There are 4 hidden switches. A switch that is on adds its own fixed numbers to the row, and there is some noise. The rows also spread widely along 4 directions, which tell nothing about the answers.
In the rows, 100 means zero.
Some rows, each with its switches (1 for on, 0 for off) after it:
105,112,134,134,69,74,76,76,90,117,127,146,115,140,137,49,98,97,84,87,84,155,71,95,119  0 1 1 1
118,131,151,115,100,100,78,69,83,101,120,146,101,154,133,44,78,94,79,109,93,131,98,81,130  1 1 1 1
104,101,131,100,104,103,85,71,93,109,133,133,110,131,112,104,113,92,79,86,84,115,55,71,112  0 0 0 0
123,119,110,140,73,88,109,99,95,153,152,131,100,115,123,61,88,76,101,97,65,163,72,98,101  0 1 1 1
99,106,101,119,101,120,121,115,91,85,72,101,81,111,130,78,102,58,99,119,83,100,151,117,90  1 1 0 0
119,99,133,118,95,109,75,114,98,102,71,116,97,121,119,74,95,78,91,120,79,99,134,116,113  0 1 1 1
145,90,132,101,113,129,84,113,104,127,82,116,85,118,89,103,92,74,92,141,55,80,120,101,105  0 0 1 1
113,99,128,119,98,108,70,100,92,112,93,110,103,136,121,90,102,83,97,114,70,80,111,120,119  1 0 1 1
101,86,96,128,73,80,69,119,101,174,151,123,117,123,130,121,143,49,100,95,40,105,34,128,111  1 1 1 1
116,133,120,131,88,101,108,90,81,121,143,135,96,138,139,67,91,78,91,104,77,134,71,97,108  1 1 1 0
102,108,135,131,87,93,67,91,86,94,91,124,106,138,147,52,95,82,90,106,88,119,126,113,124  1 1 1 1
87,87,127,145,75,65,47,87,96,101,93,123,129,139,138,72,120,113,88,83,94,120,91,125,130  0 0 1 1
101,69,95,123,88,90,59,126,102,149,100,102,108,119,125,132,142,56,115,110,44,75,82,143,117  1 0 1 1

New rows, each followed by its switches (1 for on, 0 for off):
84,84,112,109,98,94,63,93,91,109,88,106,116,125,116,110,125,68,93,93,68,93,95,113,122  1 0 0 1
114,113,154,106,111,109,67,77,89,96,105,137,105,142,123,69,87,82,79,120,85,104,102,90,127  1 1 1 1
87,86,94,127,76,91,89,93,89,141,117,104,109,118,124,108,120,66,103,78,63,120,78,120,110  1 0 0 1
70,102,103,130,72,72,85,78,80,121,138,128,116,128,142,68,118,70,91,77,82,152,59,110,109  1 1 0 1
136,99,129,80,127,135,78,116,96,140,123,124,90,132,104,140,116,42,94,144,49,56,62,95,107  1 1 1 0
110,110,110,150,63,72,105,85,89,149,151,126,109,122,126,56,85,103,93,85,76,173,60,102,105  0 0 1 1
128,117,123,130,90,107,98,93,92,127,117,127,97,127,108,60,73,96,90,113,75,141,105,94,111  0 0 1 1
93,86,100,112,83,93,80,100,89,148,119,114,112,114,125,120,131,44,103,90,57,107,60,119,105  1 1 0 1
94,98,133,102,103,105,66,68,84,98,100,124,115,138,110,92,105,78,82,92,81,100,93,97,131  1 0 0 1
122,112,121,108,99,118,95,110,89,135,125,124,93,129,125,101,109,60,96,124,62,96,81,103,106  1 1 1 0
111,93,164,90,125,117,37,84,99,89,65,129,113,146,118,105,119,75,79,130,71,52,109,102,143  1 1 1 1
131,121,134,116,98,124,102,81,81,132,124,124,83,132,103,65,61,79,96,118,69,127,103,90,110  1 0 1 1
97,113,101,147,69,92,107,108,79,117,123,113,101,128,144,68,107,94,102,101,82,136,97,116,97  1 0 1 0
79,69,73,112,86,91,85,123,100,155,131,111,113,104,129,159,168,37,106,93,43,90,33,131,100  1 1 0 0
104,84,123,86,107,93,48,78,105,132,120,133,123,122,100,139,136,55,86,98,56,93,38,88,128  0 1 0 1
131,86,151,78,127,125,42,95,104,137,106,129,100,140,96,140,116,48,82,134,43,42,73,93,136  1 1 1 1
116,128,135,133,100,103,95,85,84,76,101,127,95,140,132,47,81,115,84,109,103,134,120,87,110  0 0 1 0
95,127,114,145,72,74,102,88,75,125,162,139,115,143,161,54,107,99,84,84,86,167,45,101,108  1 1 1 0
113,88,124,125,90,94,69,108,108,137,113,126,112,124,121,95,120,72,93,108,65,108,74,108,117  0 1 1 1
111,88,135,103,104,90,46,94,102,133,115,132,119,142,128,121,129,60,84,103,58,77,52,108,134  1 1 1 1
124,81,136,100,109,93,54,97,110,143,121,139,120,127,105,125,130,65,90,113,52,91,50,100,129  0 1 1 1
100,131,115,143,71,82,109,90,77,115,151,135,109,139,156,47,97,86,89,91,84,162,61,106,103  1 1 1 0
80,98,137,113,93,71,54,65,92,95,99,138,132,131,137,74,129,93,73,70,92,130,76,93,130  0 1 0 1
75,97,101,141,64,82,97,98,80,108,105,112,104,116,149,58,114,66,96,81,82,142,110,134,105  1 1 0 1
97,121,143,133,78,79,73,61,80,115,133,143,122,156,147,52,92,97,78,88,86,149,69,91,128  1 1 1 1
111,115,107,128,77,114,128,104,87,109,92,100,76,102,102,50,72,82,101,110,84,145,147,105,83  0 0 0 1
106,93,101,104,107,128,101,119,90,123,97,99,88,109,103,133,120,47,104,122,55,75,105,115,96  1 0 0 0
85,84,107,94,101,91,73,90,94,133,135,126,120,124,134,136,152,52,89,93,59,95,29,101,115  1 1 0 0
99,85,136,92,105,106,62,86,103,100,82,123,113,125,106,106,124,68,80,110,69,90,97,91,122  0 1 0 1
79,97,101,116,86,94,89,86,83,117,127,113,112,121,129,108,127,75,89,80,79,115,61,107,110  1 0 0 0
123,107,108,131,84,113,107,105,93,154,129,107,80,122,110,85,84,69,107,112,57,124,94,115,101  1 0 1 1
134,109,121,133,87,110,108,115,98,126,103,123,83,112,118,56,81,71,104,118,67,132,124,110,89  0 1 1 1
89,82,107,101,98,93,77,91,98,131,129,125,125,123,108,139,143,78,85,88,64,105,30,97,112  0 0 0 0
88,97,92,146,61,68,77,110,94,151,138,122,111,125,147,93,133,63,103,90,61,128,57,128,113  1 1 1 1
117,109,119,124,92,108,92,104,87,123,106,117,89,128,125,68,91,64,98,127,65,114,118,115,104  1 1 1 1
